The rows are grouped in 4 different ways at once. Each group adds its own fixed numbers to the row, and there is some noise. The rows also spread widely along 14 directions, which tell nothing about the answers.
(in the rows, 128 means zero)
Some rows, each with its group in each grouping after it:
[ 96 125 160 152 153 122 161 191 102  80 123 113 111 118 130 107 111 152
 120 107 184 114  81 136 175 172 110 141  78 179 148 140 139 248 126 106
 155 155 115 135 143 138]  (3) (0) q188 q808
[135 128 124 122 140 160 113  81 139 166 139  81 118 141 133 119 138 113
 136 134 103 145 117 107 136  79 138 120 154 131 152 129 124 100 150 134
 105  83 130 138 125 131]  (2) (0) q188 q902
[112 160 191 124 123 108 114 139 115 142 118 138 154  92 146 107 170 122
 117 151 160  96 122 119 133 130 128 162 107 162 115 128 135 173 134 133
 122 159 141 151 118  79]  (0) (1) q453 q504
[122 141 118 196  96 120  74 143 150 127  95 124 121 142 100 168  81 163
  78 111 124 100  91 131 105 115 117 179  83 116 118 132 150 117 115 126
  80 132 164 104 103 116]  (1) (1) q496 q187
[100 142 175  95 175 132 106 150  91 195 129  86 140  88 117 107 180  85
  84 133 152  91 101  92 169 141  94 176  93 138 144 143 129 144 140 189
 104 116 160 204 133  77]  (5) (2) q929 q187
[113 107  88 156  97  77 116 142 123 166 121 164  77 115  91  99 138 170
 154 126 115  55 175 146 103 167 147 112  55  95  72 129 128 105  49 116
 141 114 134 150 123 128]  (3) (2) q929 q808
[110 101 113 146 154  82 102 127 133 172 122  78  91 148  86 163 173 176
 152 128 116 108 170 103 116 131 114 148  90 104 138 122 127 127  81 149
 114  85 132 135 148 126]  (1) (0) q496 q203
[ 78 128 140 178 120 111  85 191 132 140 107  83 118 164  74 158 157 157
  70 126 131 112  82 106  82  89  81 171  65 133 173 146 155 124 165 168
  82  94 140 149  89  99]  (0) (2) q453 q203
[137 142 148  99 152  96  77 101 125 133 111 148 154 138 120 148 172 133
 131 108 144 117 164 130 131 119 107 140 138 135 111 135 100 124 104 125
 130 110 155 133 130 152]  (4) (2) q188 q504
[102 150 148 121 152 127 125 149 135 147 110 104  80 113 112 121 182 150
 139 147 136 128 124 103 113  99 188 106 125 140 124 123 109 176 134 124
 203 105  97 156 119 125]  (2) (1) q496 q902
[130 156 134 135  87 153 126 117 118 161 145 124 119 124 150  78 155 124
 142 164 126 134 136 115 157 107 150 110 125 153 163 142 154 131 124 103
  92 131 142 113 121 132]  (5) (1) q188 q504
[109 156  98 134  69 103 149 186 101 135 128 167 114 153 144  57 189 108
 156 133 135 108 175 133 132 137  90  78 109 142 166 145 138  93 117 108
  70 123 119 122 101 147]  (4) (1) q453 q187
[ 73 130 134 165 162 115 164 240 112  92 128  98  96  89  87 118 155  97
  89 107 181 102  69 140 120 158  68 137  33 133 159 129 149 181 143 153
 126 125 106 204 140  86]  (0) (2) q929 q902
[151 154 135 120  92 130 123 100  80 144 150 146 136 120 181  75 135 127
 157 149 131  95 160 140 169 148 128 127 121 159 115 154 124 136  97  96
  76 155 146 109 106 135]  (0) (0) q496 q902
[126 142 192  49 143 190 119  76  88 212 179 105 149  98 156  64 141  79
 143 110 126 126 120 131 231 154 129 129 183 184 121 179 105 138 146 170
 100 106 140 190 139 115]  (4) (0) q929 q187
[111 116  84 125 177 134 147 142 131  89 101 110  81 119 126 145 109 145
 114 115 137 114  74 127 111  86 128 113  89 113 125 113 136 161 136  97
 162 116 102 130 110 134]  (3) (0) q188 q808
[158  98 132 106 160 180 138  92 180  92 155 101 148 100 121 177  82 104
 144 119 146 197  99 152 151 135  96 142 171 132 131 153 163 157  99 121
 114  95 106 141 172 118]  (0) (1) q453 q808
[139  52 160 109 122 141 142 109 134 142 172  80 206 146 134 138  95 182
 170 110 120 161 151 119 141 177  86 143 158 131 174 155 138 153 153 143
  86 103 105  90 129 130]  (5) (1) q496 q203
[103 146 171 127  74 168 169 154 153 122 169 182 148  75 126  59 100  96
 147  92 156 122 109 178 101 154 146  81 161 146  78 160 151 124 174 151
 137 121  72 182 114  79]  (5) (0) q496 q808
[125 123 130  80 178 155 124 109 110 133 150  97 112 108 140 141 146 136
 152 125 137 138 128 135 146 123 115 132 142 143 118 153 116 162 113 135
 132  98 102 156 129 131]  (0) (0) q496 q902
[149 140 129  64 182 118  85  41 149 178 142 155  87  92  93 125 155  80
 191  79 136 140 184 155 182 146 158  94 186 112  37 147  81 102  29 138
 195  61 146 205 191 160]  (2) (0) q496 q504
[146  76 132 121 137 120 123  94 162 139 150 117 190 119 112 144 102 113
 148  90 125 136 152 134 110 157  86 132 151  89 116 127 127  86 126 162
 100  85 120 141 150 114]  (5) (2) q496 q902
[122  99 215 104 194  80  67 113 162 163  87  62 217 168  63 156 154  88
  95  82 150 161 127  71 165 119  96 178 159 110 187 136  86 158 168 201
 157  89 168 140 146 116]  (0) (1) q496 q203
[116 119 130 135 144  89 127 143 142 128 130 126 121 106 112 161 182 168
 153 139 146 104 164 129  77 136 106 142  96 123 111 112 134 132  95 122
 129 107 109 155 143 105]  (2) (2) q188 q504
[137 164 158 110 109 175 118  73 149 148 187 119 117 102 156 152 160 146
 162 173 128 159 133 138 136 120 134 137 179 179  97 139 170 132 106 116
  78 102 114 141 162 103]  (5) (2) q453 q203
[163 124  57  67 158 144 171  82 183  80 154 144 134 105 155 182 168  95
 188 142 121 168 181 156  60  76  92  77 188  88 112 105 154  57  96  95
  97  79  64 124 150 111]  (4) (0) q929 q808
[147 155  72 139 151 108 147 115 154 110  60 113  94 125 124 137 146  82
  90 172 106 123  99  82  77  30 175  78  92  57 154  86 134  88 149  53
 171 132 135 101  93 113]  (2) (2) q188 q203
[124 158 161  64 180 190 130 130 127 107 154 111 123  76 139 166 149 125
 130 148 166 162 102 142 162 135 117 154 163 175 115 172 137 202 106 116
 137 124  98 161 143 110]  (0) (1) q929 q187
[ 94  98 111 166 154  72 127 188 126 133 116  49  92 196  90 122 182 161
 143 124 132 146 145  82 159 112 107 120  75 128 234 116 130 181 107 126
 140  93 120 109 144 173]  (3) (0) q496 q504
[120 144 120 130 153 124  72  89 169 138  82 109  98 168  79 157 124 124
  94  91 110 142  86 112 120  49 147 111 140 106 128 114 104  97 160 133
 156  82 153 125 113 153]  (4) (1) q188 q203
[168  85 102  93 182 177 165 102 178 104 127  61 146  88 115 182  99  91
 124 157 116 197 105 111 110  81 153 104 139  67 172 133 158 143 122  86
 183 104  81 128 137 105]  (0) (2) q496 q504
[123  79 105  87 168 195  97  87 147 178 145  79  99  94  95 192  90 189
 131 120  90 137 105 132 111 122 147 154 138 104  91 167 129 127 109 144
 136  69 101 154 116 114]  (1) (1) q929 q187
[120 185 144 134  78 178 113 152 124 119 146 144 144 122 143 131 165 147
 117 153 146 134 117 150 101  91 115 143 138 186 141 165 167 120 145 120
  60 122 122 128  86 108]  (4) (1) q188 q504
[106 132 145  76 143 173  79 143 122 129 127 137 167 121  92 151 130 147
 104  97 132 135 109 148  94 101 122 148 152 132 115 210 114 129 149 148
 142  90 111 153  55 126]  (0) (0) q929 q504
[ 98  99  80 177  73 139 160 139 121 167 162 116  55 119 146  66 103 173
 150 134  99  87  92 142 116 125 120 101  59 128 133 105 178 102 147 131
  62 112 111 143 113 103]  (5) (1) q453 q808
[121 125  90 161 162  55 136  89 140  89 126 128  87 138 166 137 123 145
 148  91 120  75 100 138 102 103  79 125  83 112  88  27 112 109 147 102
  91 133 137 123 148 123]  (2) (0) q929 q902

New rows. What belongs after each?
[151  36 111 181 124 102 129 127 149 125 105  88 162 148 102 144  51 168
 112 114 118 115 124 108 130 166 105 151  57  74 177 125 148 148 113 108
 115 134 150  83 134 139]  (5) (2) q188 q808
[111 149 126 142 117 138 155 132 182 121 154 107  97 103 129 153 185 136
 169 171 135 157 143 127  81  97 137 110 156 145 116  98 167 131 109 126
 119  90  67 146 163  92]  (3) (1) q453 q902
[134 123 193 126  73 178 101 119 121 163 158 149 208 102 123 104  97 137
 125 118 149 116 145 151 134 179 111 176 158 167 111 209 155 129 125 168
  67 122 141 143 106  97]  (5) (0) q188 q808
[120  87 180 169 102 108 117 114 148 156 125 118 165 111 123 106  66 167
 111 106 126  81  90 126 133 165 141 166  88 122 114 108 139 164 161 150
 123 155 149 124 129  89]  (5) (1) q929 q808
[135 102 167 112 188  82 101  83 145 150 107 100 176 121 115 125 119  74
 111  80 138 116 115  98 172 129 106 153 120  93 136  95 102 139 143 155
 145 125 172 147 162 115]  (5) (0) q929 q504
[ 93 196 157 149 151  89  97 126 167 113 123 145  89 149 110 103 186  67
 136  71 161 146  99 132 159  92 103 103 165 173 109  85 103 132 156 151
 128  86 143 173 186 138]  (1) (1) q453 q902
[134 121 180 156 115 109 115  90 142 125 133 138 134 113 140 121  82 143
 135  95 140 109 107 153 168 166 141 144 113 156  89 109 126 179 118 116
 135 157 145 134 163 127]  (4) (0) q453 q504
[128 167 157 152 114 135  39 115 142 163  96 108 144 149 100 163 153 147
  82 141 128 124 119 100 116  82 142 185 131 138 130 150 137 116 121 161
  97 104 173 117  99 125]  (5) (1) q496 q902
[140 106 137 157  68 109 133 147  97 135 122 175 172 122 139  45  73 109
 120 102 140  81 129 141 169 200 109 124  78 125 127 166 141 131 114 106
  95 162 168 117 106 134]  (5) (2) q453 q808
[121 190 137 155 103 145 128 125 201 162  99 130  66  89  89 106 157  45
 100 162 119 150 100 107 107  65 220  75 147 102 110 118 146  95 123 114
 197 102 108 184 149  87]  (2) (2) q453 q187
[105 128  82 141 158  76 131 173  95 118 106 122  85 124 126 128 173 157
 137 121 144  81 137 121 115 123  91 130  48 111 139 103 129 144 101 107
 114 127 136 132 115 129]  (1) (1) q496 q504
[ 83 140 134 137 113 109 131 168  94 120 130 123 111 191 146  59 162 154
 125  93 121 106  93 121 132  92 107  81 106 175 178 114  93 142 229 122
 112 113 114 119  80 169]  (4) (2) q188 q902
[ 98 125  92 107 152  79 151 159 111 122  99 157  93 109 135  92 148 135
 131 108 116  63 124 121  95 122 138  77  79  85  98  97  92 129 156  88
 176 139 101 138  91 121]  (1) (2) q929 q187
[114 209 205 120 125 108  91 120 116 144 114 170 135 100 135  88 185  94
 121 122 168  94 130 129 153 119 154 141 147 185  83 135 104 160 131 126
 151 149 162 170 130 108]  (2) (0) q188 q504
[114 134 108 116 153 140 116 132  99 147 129 120  97  83 137 135 147 141
 108 143 134  88  97 126 114 113 109 153  70 123 104 131 156 123 112 128
 103 117 138 170 109  95]  (5) (2) q453 q504
[ 98  93  89 146 136 127 153 171 136 122 130  84 111 149 118 122 112 138
 116 106 118 131  98 112 105 104  90 109  95  95 188 118 149 117 169 138
 100 100  96 123 103 125]  (5) (0) q496 q187
[141  99 124 116 131 141  86  67 147 186 116  77 129 145 130 164 109 176
 123 143  78 124 128  93 101  78 163 151 147 100 129 129 118 101 137 131
 124  97 125 107  89 119]  (2) (0) q496 q187
[107 112 109 175 134 112 102 134 165  93 138 107 103 166  97 180 117 174
 139  92 133 137 119 152  92 118  77 143 112 133 128 118 138 132 120 138
  90  90 110 125 142 148]  (0) (0) q188 q902
[115 118 147 129 142 104 104 108 121 193 106 108 114 123 110  75 144  90
 123 115 118  98 136  92 161 133 158 116 109 106 130 130 108 125 122 158
 156 110 151 160 137 128]  (5) (0) q453 q902
[130 164 138  90 137 184 109 104 148 123 160 123 146 120 141 165 157 118
 135 138 143 170 133 133 117  93  93 142 198 159 129 159 152 114 130 136
  71  87 104 135 128 118]  (5) (0) q188 q187
[121 116 115  71 129 166 115 111 129 125 143 122 130 168 154 125 133 181
 144 126  97 166 118 111 119  87 143  86 183 144 152 161 114 142 174  88
 144  90  80  88  75 178]  (5) (2) q453 q187
[152 163  91 165 123 116  78 128 206 114  84 168  85 111  41 186 136  87
 118 119 148 153 157 151  90 109 160 117 132  78  77 158 146  81  13 113
 177  74 144 163 161 138]  (2) (2) q496 q808
[116 193 164 183  78 113  65 153  88 138 123 181 122 101 113 145 147 170
 103 142 183  60 143 160 139 190  84 213  65 183  69 174 167 147  38 135
  34 159 203 141 127 111]  (5) (1) q188 q203
[ 98  90  93 232 117  93 145 202 153 116 117  62  82 146  83 153 127 166
 114 135 128 117 101 113  96 135  89 149  21 104 196  96 171 142 113 132
  86 115 127 130 147 115]  (2) (1) q929 q902
[ 87 132 178 159 124 155 127 174 124 148 139 110  98 103  80  90 113 129
 122  94 157 126  96 144 173 168 154 129  97 167 134 172 133 200 128 142
 164 119 122 180 148 127]  (1) (0) q188 q504
[133 113 124 177 105 140 141 137 151 169 145  88  94  74 101 154 128 138
 123 163 128 110 132 140 105 142 141 149  56 106 124 119 186 113  67 141
 103 114 121 176 163  71]  (4) (2) q496 q504
[144 152  87  81 178 159 129  88 146  67 101 133 111 129 149 145  72  90
 101  98 120 153  56 130 150  63 147  91 164 109 105 125 107 138 151  56
 176 128 118 100  99 162]  (3) (0) q929 q187
[138 110 130 134 153 101 161 149 153  85 107 133 182 118 116  97  91  35
 115  60 159 133 107 133 143 136  77 110 129  92 154 120 128 115 163 134
 123 125 130 143 141 103]  (1) (0) q496 q808
[ 82  88 104 199 101  90 111 177 145 123 131 110  72 168  85 142 112 238
 143  87 120 108 112 148  88 139 113 132  59 131 138 119 135 149 122 128
 124  94 113 124 111 156]  (2) (1) q496 q504
[119 126 100 106 160 196 157 141 116 103 149  81  35 118 147 143 104 197
 154 148 125 178  81 129 183 125 184  96 126 168 150 158 136 243 103  53
 188 120  73 107 135 180]  (1) (1) q496 q187
[ 88  88 144 149 152  79 121 131 176 112 112 132 138 135  84 114  85 118
 115  34 125 101  72 147  94 122 102 107 109  93  94  78  87 118 209 171
 162 103 114 164 124 108]  (0) (1) q929 q902
[ 77 142 179 175  80 153 109 117 147 191 166 128  45 123  98  62  77 159
 134  75 109 103  62 162 176 154 192 105 121 180  75 139 112 161 158 151
 158 110 121 192 142 130]  (2) (0) q929 q187
[130 102  85 113 131 168 161 115 130 127 160 106  89  93 149 142 114 186
 160 149 100 128 118 143  93 111 161  96 107 113 110 127 149 138 126  80
 143 110  72 129 110 113]  (1) (2) q496 q504
[ 68 197 146 132 186  70  84 117 155 120 126 128  36 164 121 136 198 132
 131  73 146 114  82 126 144  69 108 116 144 176  92  60  84 150 162 144
 147  90 134 179 165 148]  (2) (0) q929 q187
[126 139 109 154  76 130 149 122 175 135 133 151 131 116 131 103 118 103
 134 130 117 124 131 134  88 104 127  92 141 100 124 105 157  69 152 118
  91 122 108 122 122  97]  (5) (1) q188 q187
[117 178 175 141 150 143 141 147 162 124 129 113 122  81 106 127 183  61
 121 141 176 154 111 123 131 116 128 131 148 157 131 123 142 152 127 149
 141 107 120 190 175  88]  (2) (1) q188 q902
[126 167 120 142 135  93 113 148 180  72  67 157 126 150 102 139 126  87
  95 108 141 145 114 111 110  85 156  91 140  88 140 115 117 143 135  79
 192 141 121  93 121 155]  (5) (0) q929 q187
[110 136 108 165 132 121 121 137 156  86 113 105  89 164 118 158 118 160
 104 117 118 142  59 120  91  71 118 119 108 133 144 106 144 131 173  91
 122 105 119 113 106 137]  (2) (2) q453 q203
[143 109 121  60 166 133 133  90 112 135 138 133 141 100 142 133 143 134
 165 120 125 123 165 140 138 137 135 112 140 115 105 147 107 136  97 107
 155 117 112 137 125 140]  (4) (0) q929 q504
[101 124 153 132 100 112  87 127 123 192 140 114 114 141 118 109 169 202
 141 141 107  98 149 109 105 113 168 132 108 141 125 133 123 139 139 145
 139 106 121 134  99 125]  (5) (2) q496 q504
[121  92 131 158 109 104  94 154  80 201 121  99 136 123 102  93 128 150
 107 128 128  68 149 109 158 175 109 170  34 105 155 163 142 121  83 157
  88 126 182 146 107 120]  (5) (2) q496 q504
[108 136 181 126 140  72  68 118 164 167  81 134 161 150  87 128 144 111
 104  84 132 107 145  93 119 110 148 137 152  99 115 120  88 124 147 173
 174 110 144 136 122 126]  (5) (0) q496 q187
[139 127 111 128 108 125  93  99 115 166  94 124 128 150 138  96 112 145
 109 140  98  95 125  98 126  81 173 126 111 101 140 142 126 111 136 110
 130 129 153  91  67 139]  (5) (0) q496 q808
[159 144  80 149 127  81 139  99  98  90 120 138  91 133 201 137 114 165
 151 156 132  88 145 125 163 143 104 137  76 125 120  83 143 160  60  39
  76 185 153  60 140 156]  (5) (0) q496 q187
[165 139 134 125 100 125 142 112 108 132 142 125 181 115 180  95 153  94
 147 173 144 136 160 108 174 143  89 145 122 142 177 136 170 129  93  90
  45 155 163  94 139 117]  (5) (1) q453 q504
[106  90 128  92 198 164 141 138  99 158 132  61  82  97 122 136 136 141
 122 127 140 124  85 114 164 130 119 146  89 141 152 151 139 185 121 154
 149  96 109 185 137 117]  (4) (0) q453 q808
[137 118  60 113 143 144 187 158 155  55 155 132 124 106 130 172 153 123
 178 141 152 169 166 158  76 118  74  91 136 108 145 138 174 114  76  75
 101  97  63 119 142 130]  (3) (0) q188 q504
[130 137 126  79 131 141 150 126 123 118 151 133 143 118 160 108 170 127
 150 157 126 129 135 131 113 102 121 103 143 143 139 141 132 134 151  98
 117 122  93 126 101 110]  (0) (2) q929 q808
[ 99 106 224  85 150 128 107  90 164 150 128 132 201  93 126 133 118 165
 124  91 128 106 105 119  68 108 166 143 179 130  76 112  97 158 229 173
 193 121  84 153  99  71]  (5) (0) q188 q504
[110 122 170 144 173  94 141 120 141 156 130  79  91 109 125 111 170 101
 150 127 147 122 122  98 166 144 135 130 113 144 134  90 118 181 117 147
 158 113 124 180 193 112]  (2) (0) q453 q902
[132  85  97 140 152 113 148 125 157 128 117 119 130  70 112 159 106 117
 126 124 135 104 118 132  86 137  95 142  76  64 106  99 168 102 100 137
 112 118 123 159 144  77]  (5) (1) q453 q504
[132 133 160 144 106 132  75  79 133 128 153 109 152 167 155 153 114 198
 133 126 109 122 116 135 130 110 115 175 143 174 120 130 122 150 148 121
  64 129 139  86 109 139]  (0) (0) q929 q902
[126 125 169 156  86  67  73  90 121 192 108 147 131 153 120  75 123 172
 140 116 115  64 153 116 176 158 167 149  99 144  93 119 101 149  96 130
 136 147 185 110 127 141]  (3) (1) q929 q808
[ 97  82 118  58 175 170 141 116 120 142 185 114 132  85 143 154 152 173
 164 109 122 121 121 146  66 129  77 127 152 132  79 137 131 107 163 174
 103  56  60 191 112  94]  (5) (2) q453 q902
[117 111  85 104 166 106 132 132 119 111 121 124 111 116 140 165 164 177
 158 127 121  98 161 127  61 110 111 122 115  99  99 114 115 123 115 115
 128 102  85 125 101 121]  (1) (0) q496 q902
[119 159 132 146  83 118 124 145 143 103 121 169 146 160 129  72 121 102
 132  87 132 127 122 141 123 104 134  87 154 142 135 144 121 116 171 107
 119 123 123 107  95 140]  (1) (0) q496 q808
[143 118 154 114 107 156  70  98 107 166 115 125 186 136 122 127  96 159
 113 114 107 103 142 121 122 132 152 162 145 125 108 191 106 120 132 137
 115 117 150 106  65 132]  (1) (0) q496 q902
[148 120 102 114 106 185 160 113 178  89 152 167 109 112 104 103  78 101
 164 104 130 191 122 169 134 137 169  41 178 116 111 170 142 134 112  75
 186  94  79 129 146 170]  (5) (2) q188 q808
